All groups share one centre, and each spreads out both ways along 13 directions, with some noise.
In the rows, zero is written as 128.
Some rows, each with its group after it:
[119 142  65 116  88 151  97 172 111  95 169  95 118  83 144 189]
Q980
[172 124 106 113 142 149 182 129 144  40 115 119 109 146 126 158]
Q874
[130 135 162 141 115 116 143 106  91 129 142 179 109 132 117  83]
Q785
[125  71 111 104 119 120 127 150 128 103 117 102 147  90 147 124]
Q455
[192 135 137  86 119 143  94 114 103 121 114 144 150  43 113  96]
Q785
[116  88 120 113 108 102 111 143 106 164 140  74  86 174 141 106]
Q980
[110 152 112 104 100 154 173 127 188 137 159  83  85  67 101 127]
Q455
[157 117 168 135 142 179 125  78  86 151 170  64  93 174 115 140]
Q874
[182  80 128 134 164 174 119 116 124 166 118 108  95 128 131 114]
Q980
[107 113 155 165 134 191 128 117 127 129 133  85 106 128 106 105]
Q628
[136  93 125 157 140 170 195 109 151  79 127 163 149 155 107 137]
Q874
[115  80 127 140 134 142  76 137  79  96 135 192 177 138 141 143]
Q455
[140 132  91 119 156  69 159 133 163 106 164 120 114 118 167 123]
Q455
[130 111  57 158 113 127 132 126 151  86 109 164 199 130 111  83]
Q785
[157  63  83 100 115 101 120  98 136 157 126 130 158 147 158  90]
Q455
[151 124  39 116 176 105 129 158 155  95 131 122 114  93  93 116]
Q874
[158 125 125 164 153 129 188 163 121  82 139 131  89 100 147 137]
Q874
[148 131 190 141 111 119 137 162 141 131 126 128 190 163 101 114]
Q874
[148  91 176 137 123 164 165 141 150 138 131 136 135 198 105 133]
Q874
[111 159  90 141 125 121 114 135 128 140 160 186 121  74 138 150]
Q874
[141 148 141 137 108 189  52 139 155 118 173  77 179 101 132 141]
Q455
[152 103  96 191 129 171 144 142 155 122 118  70 158 136 136 112]
Q980
[150 159 113 116 168 182  98  61 127 123  90  68 113 112  71 106]
Q455
[161 200 101 117 118 165  98 113 183 150 166  66  97 115 120 136]
Q455
[ 97 110 174 149  88 161 109 161 107 149 129 148 150 120 134 145]
Q874
[143 161 122  98 162  82 109 124 123  92 158 112 120 128 156 173]
Q628
[113 125  83 162 110 190 136  77 128 111 125 158 188  85 106 147]
Q980
[117 145 126 137 169 112 143  99 117 104 159 154 107 136 139 151]
Q980
[101 150  95 196 140 162 153 136 118 146 154 104 106 121 116 177]
Q628
[140 102 118 137 145 131  90 115 146 160  99 117 176 129 122  92]
Q874
[190 104 136  93 161 150 136 110 105 145 106 147  93 153  74 122]
Q785
[ 61 113 118 183 132 113 170 155 116 153 184  89 101 147 122 155]
Q874
[121 137 123 139  83 132 112  80  88  99 193  79 171 150 159 153]
Q628
[ 99 147 136 126 140 111 124 134 134 116 213  84 206 132  84 194]
Q628
[163 144 153  94 182  61 136 138 142  89 170 161 160 133 112 153]
Q980
[ 99 135  87 119 115 100 129 127 143 108 177  61 126  91 143 103]
Q980
[135 105 104  83 117 134 142 145 128 147  95 168 129 130  59 135]
Q980
[125  96 123 151 132 168 137 127 143 147 110 173 112 140 172 156]
Q980
[162 142  87 114 108 111 133  82 136 143 121 113 131  91 154  74]
Q874
[ 82 100 105 116 136 135 170  76 163 136  91 160 143  74 127 128]
Q980
[ 97 103 162 136  88 104 176 148 146 124 169  95 157 131 168 136]
Q455
[166 143 112 145  60 146  95  89  96 137 166  63 172 136 157 103]
Q628
[ 88 153 149 111 117 129 129 119 107 168 129 138  69  94 149 170]
Q785
[ 98 127 149 120 164 108 128 157 104 114 150 169  53 113 121 125]
Q785
[147 154  82 152 153 138 152 109 132 133 184 130 102 123 135 174]
Q874
[147 103 145 137 100 134 128 111 124 104 132 131 173 154 150 102]
Q628
[130 174 107 113  94 168 107 126 137 145  85 150  46  97 105  80]
Q785
[119  77 151 147  91 147 176 111  86 112 116 192 146 165 117  97]
Q628
[141 164 103 118 122 138 111  83  57  91 142 110  71  73 116  90]
Q785
[160 116  94 119 139 129 102  75 113  68  91 148 145 166 148  81]
Q455
[ 93  98  82 185 153 117 158 174 161 142 148 114 193  94 132 169]
Q628
[141 136 135 117 129 192 103 146 152 127 206 129  47 160 115 146]
Q785
[152 183 114 152 117 150 116 161 102 101 148 150 133  98 124 179]
Q628
[ 79  60 104 114 133  94 115 131 139 158 138 143 168 111 106  81]
Q980
[ 55 128  92 128 126 108 138 111 105  96 152 129  80  99 112 117]
Q874
[137 106  48  93 136 109 123 105 140 140 158 138 180  92  61 123]
Q785
[108 118 110 155 174 132 101 149 116 130  99 104 136 151  95 138]
Q874
[146 179 155 170 136 131 134 144  54 165 161  70 120 101  99 180]
Q628
[ 81 162  85 147 106  93  99 129  89 169 110  44 141 152  81 113]
Q874
[103 159 142 151 150 100 155  79 116 184  78  55 104 150 135 121]
Q785
[115 156 140 135  89 139 122  97 147 166  76 139 182  93 147 121]
Q785
[151 131 108  74 116  89 150 158 125 131 114 158  79 105  82  84]
Q455
[104 123 131 152 127 142  71 170 128 164 181 123 162  50 104  99]
Q455
[ 98 144  70 116 140 108 117 143 148 144 163 140 138  89  98 175]
Q785
[145  82  99  89 100 127 203 121 160 144  93  71 107 154 112 128]
Q980
[113 120 166  87 101 151 121  68 113 163 214  77 122 116 126 173]
Q628
[110 120 128  55 107  63 117 134 114 106 138 152 114 145 128 126]
Q980
[149 167  51 100 124 134 102 141 139 105 121  79  64 101 144 157]
Q628
[125 157 129 114  36 178 153  91 140 139 131 111 102 145 127 126]
Q455
[ 77 126 166 136 148 128  77  86 108 132 180  52 180 124  93 115]
Q628
[114 130  98 135 195 161 111  98 182 100 159 113 137  98 126 156]
Q455
[100 138 123  92  93  95  64 144  88 129 172 120 171 104  99 126]
Q980
[123 107 123 129 122  74 152 130 100 109 143 175 120 153 138  83]
Q455
[174 192 132 113 156 100  91 160 130  77 107  92 161 151 112 154]
Q628
[156 149  99 145 157 146 109 109 179 138 137 139 144 171 164 159]
Q455
[131 106 101 102 199  77 150  79 128  99 122 115 110 100 115  73]
Q980
[110 121 152  97  88 149 114  73  83 138 149 170 172 102 125 179]
Q785
[136 154 120 104 163 164  92 168 199 102 131  78 101 118  79 110]
Q628
[123 143  58 125 147 101 102 158 150 121 119 118 189  40 130 167]
Q785
[123 156 121 143 177  94 125  96  74  97 115  77 130  82 139 135]
Q785

New rows, each followed by its group:
[ 96 135 102  97  87 103 112 111 120 138 126  94  87  90 199 130]
Q874
[159  79 131 109 153 123  91 140 102 168 153 194  88 182 106  74]
Q980
[152 148  80  75 107  90  94 138 156 122 155 173 138 125  99 106]
Q628
[ 88 115  86 180 129 139 139 120 100  87  75 109 169 116 109 119]
Q874
[130  91 125  62  68 116 105 172 142 155 145 109 113 124 148 142]
Q980
[116  91 123 154 124 151 158 149 153 158 152 109 167  90 136 161]
Q628
[152 116 123  92 185 106 110 120 104 124 154  76  79  91 160 152]
Q980
[143 166 105 148 152 124 100 151 162  80 139  93 157 133 136 139]
Q628
[107 126 148 103 134 118 112 106 112 159 172 138 124 116 138 162]
Q980
[149  82  66 100 130 119 113 131 132  94  81 142 138  98 151 124]
Q455
[163 129 121  98 110 199 119 145 181 139  79 112  71 183  94 117]
Q455
[131  81 120 110 116 126 125  93 117 181 127  94 100 112 152  86]
Q628
[114 144  48 151 109 112 124 114 137 134 183 109 130 146 126 116]
Q628
[107 106 110 121 105 168 100 100 116 129 145 121 130 110 104  96]
Q455
[153 169 112 151  97 140 111 143 102 131 162 125 169 110 109 152]
Q628
[145 150 120 122  53 165 134 134 157 174 128 142  92 159 124 104]
Q455
[ 86 120 137 164 169 129 157  65 153 150 103 138 131 118 133  70]
Q980
[121 114  95 139 154 107 130 127 144 151 144  93 151  68 140 124]
Q455
[174  95 118 119 191 121  82 106 173 182 123 105 166 128 156 100]
Q874
[208  98 118 167 132 183 131 121 128 157 151 124 178  87 128 114]
Q874
[145 124 103  64 118  91 165  65 101 128 126 120 138 100 120 168]
Q455
[133 154 104 160 166  94 177  94 155 105  76 129 115 170 142 106]
Q874
[ 87 128 173 149 119 156 147  60 134 151 109 116 107 155 156 101]
Q785
[175 112  89  75 105 174 104  98 128 149  81 124 110 168 119 163]
Q455
[105  76 122 112 123 135 158 172 130 100  88  43  92 101 120 118]
Q455
[125  92 127 129  94 168  98 175  99 131 105  79 165 153  61 131]
Q874
[111 148 127 152 107 119 109  98  67 168 118 141 149 157  75  94]
Q628
[100 114 100 146 126 147 163  86  97 148 121  73  89 158 118 133]
Q980
[119 167 179 155  97 174  98 109 142 103 142 152 145 149 139 109]
Q785
[170 112 134 146 111 158 137  82  70 103 139 137 162 125 146 139]
Q785
[ 97 174 101 126  57 130 100 166 123  92 122 153 139 132 124 140]
Q980
[ 63  71 127 153 137 118 154 150 101 110 173  96 107 108 135 121]
Q455
[125 142  77 143  79 168 122 179 127 119 163 181 125 151  72 158]
Q980
[149 158 110 103 104  79 196 144 174 137 123 152 104 120 149 136]
Q455
[111  67  92 118 137 180  73  74 122 181 146  71 139 164 101 130]
Q874
[117  72 126 162 139 146  78 159 100  99 125 138 180 144 171 155]
Q455
[123 113 131 114 149 115 101 162 119 163 195 112  72 111 169 184]
Q980
[ 90 120  89 133 129 112 162 143 127 105  57 109  83 121 166 161]
Q980
[ 97 125 159 161 132 169 144 110 203 134 178 104 156 142 150 146]
Q455
[120 166 183 115 110 142  71 145 102 135 129 197 128  85 127 144]
Q874
[156 103 107  64 151 123 127 142 161  89 121  82  86 111  91  80]
Q455
[126 125 160 113 128  87 110 139 141 134 142 120 185  93 137 122]
Q785
[151 140 109 160  99 182  94 158 123 143 170  72 121  54 102  98]
Q628
[106 169 142 173  63 188  77 132  80 122 139 117 123 120 118 103]
Q455
[ 84 144 179 175  97 168 125 130 129 157 189 173 163 146 127 160]
Q455
[153 133 152  81 138 137 138 155  92  81 149 113  77 106  92 157]
Q628
[ 77  77 125 107 109 141 119 105 125 189  78 121 123  89 109  84]
Q980
[100 128 146 104 176 133 157 173 162  85 108 148  83  93  55 114]
Q455
[145 122 115 130 144 155  82 127 116 126 109 120 175 117 147 184]
Q455
[122  79 133  98 130 128 170 141 164  81 104 146 150 170 130 146]
Q628
[113 112 106 128 107 102 149  78 118 114 168  72 138 204 144 128]
Q628
[186 130 125  72 113 134 106 181 125 123 157 148 131 140  90 174]
Q980
[191  97  71 124  93 204  92 170 111 114 160 142 140 134  85 149]
Q980
[ 98 119  71 147 133 158 123 146 118 127  97 109 141  64  79 133]
Q980
[105 124 142 155 120 163 146 178 156 172 121 142 115 142 120 158]
Q455
[165 138 106 185  87 197  99 145 127 133 167  84 154 154  86  96]
Q980
[ 96 107 155 146 118 108 141 160  90  53 121 106 146 110 152 132]
Q455
[126 153  98 149 113 140  48 171  95 120 166 147 137  86 148 154]
Q455
[155 159 178 110 151 128 128  97 145 120 142 158 129 129 155 146]
Q980
[151 144  91 101  68 110 131 137 102 185  58 140 155  82 110 141]
Q785
[176 106 113 122 124  76 174 166 154 138 168 195 139 109 168 128]
Q628
[ 91  95 108 132 148 123 147 185  97  67 101 112  85  96 131 147]
Q455
[153  65 134  84  85 107  89 166 132 145 159 115 194 146 136 132]
Q980
[118 127  92 124 100 139 149 125 139 183 131 102  86 169 106 140]
Q785
[154  96 148 145 146 161 143  86 108 154 168 102 112 140 100  90]
Q874
[ 98 174 143 148  86 111 127 150 149 124 107  85 125 144 146  94]
Q980
[142 168  82 142 147 122 121 164 152 146 123 155  73 109 109  94]
Q455
[109 107 160 105 144  78 155 138 122 156 170 171 173 100 108 152]
Q455
[107 101 119 182 162 126 143 136 170  99 140 129 157 150 143  81]
Q628
[158 149  76 122 154  83 108  95 112 132 140 162 145 117 154 132]
Q455
[117 121 138 172 119 134 107 114 107 152 135 148 134 198 118  86]
Q980
[161 108 107 147 151 127 141 117 145 124 125 106 188 132 138 143]
Q785
[113 110  57 166 120 149 159 131 152  93 128  99 150 116 125 112]
Q980
[147 156 123 110  97 128 188 114 164 160  75 137 124 126 127 143]
Q455
